The groups are shells around one centre, one inside the other: the same stretched ball of 6 dimensions in 9 sizes.
In the rows, 128 means zero.
Known rows, each followed by its group:
[155 177 157 129 170 123 133 113 148 128 131 119 119 120 113 174]
(6)
[143 159 162 137 171 115 135 113 151 125 177 154 114 109  61 163]
(8)
[137 144 183 133 147 143 148 116 137 112 157 146 128 141  76 163]
(6)
[157 156 164 129 161 109 122 112 161 126 167 154 122 116  78 171]
(4)
[145 175 169 121 167 126 141 116 156 113 159 128 126 131 102 182]
(0)
[164 116 201 118 104 133 118 110 158 107 156 172 155 172  95 172]
(8)
[174 165 155 131 156 112 110 106 156 144 114 119 127 115 141 175]
(4)
[110 137 187 152 167 159 172 128 123 121 148 110 120 105  93 161]
(3)
[157 152 155 144 162 113 122 105 141 140 150 155 113 108  72 152]
(6)
[113 177 165 142 209 133 167 135 147 123 163  93 104  73  97 181]
(3)
[153 174 159 131 161 122 133 101 146 128 155 140 123 132  97 166]
(1)
[111 134 191 148 165 158 170 130 128 116 154 115 122 109  88 164]
(5)
[115 168 176 137 193 140 166 135 151 119 157  88 117  86 117 187]
(2)
[169 194 137 133 186 112 121 110 148 146 101  99 108  99 136 175]
(8)
[197 199 117 132 176  86  91  88 151 159 111 141 105 109 110 159]
(5)
[167 154 158 138 162 106 110 109 162 151 127 118 125  92 140 175]
(7)
[176 137 166 138 124 118 105  92 144 143 128 158 136 141 112 154]
(6)
[108 133 191 147 176 145 166 136 147 121 169 106 123  83 101 176]
(7)
[143 154 156 154 168 118 131 100 141 151 157 135 117  94 100 153]
(1)
[145 142 189 126 130 145 142 109 140 109 154 150 140 161  92 166]
(5)
[181 165 148 129 151  98 101  94 157 140 147 166 121 128  86 160]
(0)
[173 192 120 146 207  86 106 109 158 169 114 103  95  53 128 170]
(7)
[136 178 147 148 198 108 138 111 153 147 169 118 106  72  99 168]
(8)
[122  99 211 142 123 163 159 126 125 101 164 163 136 149  50 152]
(3)
[146 154 171 137 147 138 140 106 133 123 143 142 126 141  90 158]
(0)
[156 185 139 140 181 105 126  97 146 142 161 146 107 105  79 157]
(5)
[153 127 178 143 129 145 134 107 120 124 127 160 126 148  70 144]
(5)
[148 143 190 123 137 138 137 118 153 111 148 134 141 146 112 179]
(0)
[143 138 183 137 138 147 143 112 132 120 135 137 132 142  97 160]
(0)
[124 152 190 123 175 142 161 143 156  98 160 114 123 112  88 190]
(3)
[159 157 173 124 149 130 129 115 150 120 130 130 131 138 113 176]
(1)
[156 153 148 151 170 114 123 106 134 147 139 149 105  96  69 146]
(0)
[145 169 163 128 181 106 131 119 171 126 180 133 119  95  93 183]
(2)
[184 163 154 127 147  98  95  97 168 148 128 134 134 119 143 176]
(3)
[151 166 162 136 171 119 130 114 157 140 134 105 124  99 140 180]
(4)
[149 133 193 124 125 132 131 108 156 112 172 159 147 154  95 172]
(6)
[149 102 192 145 119 151 136 116 119 120 127 165 130 147  61 143]
(2)
[167 186 136 133 185  90 112 102 163 144 163 147 108  95  85 168]
(2)
[191 190 144 113 151  97  98  92 166 133 133 147 129 146 121 177]
(8)
[120 151 189 125 170 142 164 136 149  92 185 142 121 126  51 178]
(7)
[181 178 124 153 165  93  98  77 140 175 126 145 110 100 114 143]
(4)
[125 153 147 174 198 140 156 119 104 155 117 110  86  63  72 135]
(7)
[165 165 141 151 174 107 113 102 144 165 114 114 112  82 133 159]
(1)
[165 131 180 130 121 131 120 103 141 119 144 172 136 159  77 156]
(6)
[128 161 153 161 191 130 151 114 126 148 143 114 101  75  89 151]
(1)
[148 133 166 147 166 123 130 123 138 135 138 144 109  94  66 155]
(2)
[151 134 180 139 138 132 128 109 147 135 137 130 138 123 127 167]
(4)
[159 140 158 158 136 125 119  84 125 159 132 150 127 123 109 136]
(8)
[141 155 181 127 151 142 147 117 141 108 151 138 129 144  87 170]
(4)
[184 183 121 153 171  96  97  81 139 181 100 121 109  91 142 148]
(5)
[140 164 176 126 162 126 141 115 160 118 168 126 132 124 113 183]
(1)
[157 104 216 115  85 143 125 106 155  94 174 190 166 198  80 169]
(7)
[152 168 164 126 165 130 139 118 140 112 141 143 114 135  68 167]
(3)
[161 145 141 163 171 111 116 103 125 163 122 147  98  81  71 135]
(2)

New rows. What belongs after each?
[131 106 207 136 123 158 152 125 131 101 158 161 138 153  60 158]
(5)
[141 137 174 146 162 134 138 123 140 135 128 116 120  97 109 165]
(1)
[178 171 154 119 162 104 109 113 163 127 132 143 119 123  98 178]
(5)
[197 163 148 125 142 103  90  97 155 146  99 141 127 133 129 168]
(3)
[163 213 125 130 214 100 126 116 155 143 121 100  93  79 113 180]
(3)
[124 100 215 135 112 159 156 118 133  96 187 179 146 165  47 155]
(2)
[147 128 192 126 144 129 132 127 162 114 157 139 137 123  99 181]
(3)
[115 155 172 152 182 152 168 125 123 129 139 102 110  95  97 161]
(3)
[170 160 170 121 138 114 113 100 165 129 146 141 142 143 130 179]
(0)
[164 157 138 155 181 101 112 106 142 162 128 136 100  72  89 151]
(2)
[146 199 136 143 208 122 143 118 137 146 109  83  96  78 126 171]
(2)
[201 196 115 138 178  82  83  88 158 177  88 112 109  89 158 167]
(7)
[156 121 175 146 135 132 125 109 129 132 135 163 123 128  67 145]
(0)
[168 156 158 140 145 131 121 101 130 142  99 126 123 132 123 155]
(3)
[167 159 140 155 173 113 114 104 133 164 102 120 105  84 115 150]
(6)
[183 209 101 154 210  89 103  95 139 184  83  95  86  58 139 155]
(3)
[181 117 188 121  98 119 100  97 159 121 150 185 154 172  96 164]
(2)
[157 127 173 150 138 137 125 109 130 146 105 125 128 117 124 154]
(3)
[146 157 147 158 171 113 130  96 131 151 163 156 106  96  64 139]
(2)
[132  88 212 146 113 161 147 123 127 115 143 152 143 142  81 153]
(7)
[132 121 193 140 133 141 145 111 140 116 178 162 136 138  70 157]
(1)
[122 152 162 161 180 132 152 111 131 146 162 122 111  82  91 152]
(5)
[158 174 153 136 177 116 126 114 152 143 122 105 116  96 133 176]
(6)
[151 157 159 136 172 115 130 117 149 127 155 148 111 106  66 164]
(4)
[179 152 147 146 137 107 100  80 138 158 134 164 125 129 102 142]
(1)
[152 177 137 158 186 123 132 102 126 163 104  99 103  82 129 152]
(5)
[116 167 168 147 187 130 160 116 145 130 185 119 115  91  90 168]
(2)
[184 177 132 139 178  91  97 102 157 161 112 125 108  86 124 166]
(5)
[160 172 131 162 187 116 123 101 123 169  98 109  96  74 115 145]
(1)
[200 199 119 130 167  82  86  80 157 161 121 147 112 117 118 160]
(5)
[129 122 202 129 150 148 153 141 150 102 150 126 133 122  90 182]
(2)
[155 132 171 144 133 125 124  96 134 133 160 176 128 138  64 143]
(0)
[188 142 150 142 136 117 101  97 127 146  95 163 115 135  81 140]
(7)
[179 193 134 127 177 110 116 105 141 136 107 132 104 122  94 164]
(7)
[171 130 188 118 114 128 115 107 154 111 144 169 146 169  91 169]
(4)
[161 195 128 144 192  97 119  95 150 158 144 124 104  85 110 161]
(1)
[120 138 194 134 166 144 160 137 151 110 162 113 128 106 100 183]
(5)
[180 192 122 141 188  78  97  92 165 167 141 131 107  78 120 166]
(2)
[117 110 197 156 150 162 163 131 120 124 133 119 124 106  90 155]
(2)
[182 144 144 150 140  97  93  82 143 164 140 172 121 115  91 139]
(2)
[181 149 146 150 136 103  95  78 142 167 128 157 127 119 119 143]
(5)
[154 139 170 141 152 120 123 112 151 139 142 135 127 108 110 166]
(6)
[145 201 123 156 217 110 137 108 136 164 121  88  89  55 122 161]
(5)
[153 159 181 112 150 113 126 116 180 109 182 144 142 136 108 194]
(3)
[163 126 180 137 116 134 121  97 133 126 141 173 137 160  80 147]
(1)
[188 157 141 140 146 104  97  91 136 150 114 166 113 127  81 144]
(5)
[156 141 164 149 152 123 122 106 141 150 125 126 125 103 123 158]
(1)
[162 121 162 164 136 135 118  98 114 162  94 137 120 110 109 133]
(7)
[141 157 164 142 164 126 140 107 138 127 167 152 116 119  66 155]
(1)
[148 185 134 153 201 118 136 111 132 156 114 100  94  72 111 158]
(6)
[127 134 186 140 158 150 158 129 129 111 147 136 119 122  65 161]
(0)
[150 122 182 148 118 132 125  90 137 140 162 163 144 141 102 147]
(3)
[162 127 184 130 114 132 122  98 140 117 156 182 141 168  70 152]
(0)
[183 181 144 124 162  94 100  97 168 145 136 137 124 116 126 176]
(1)
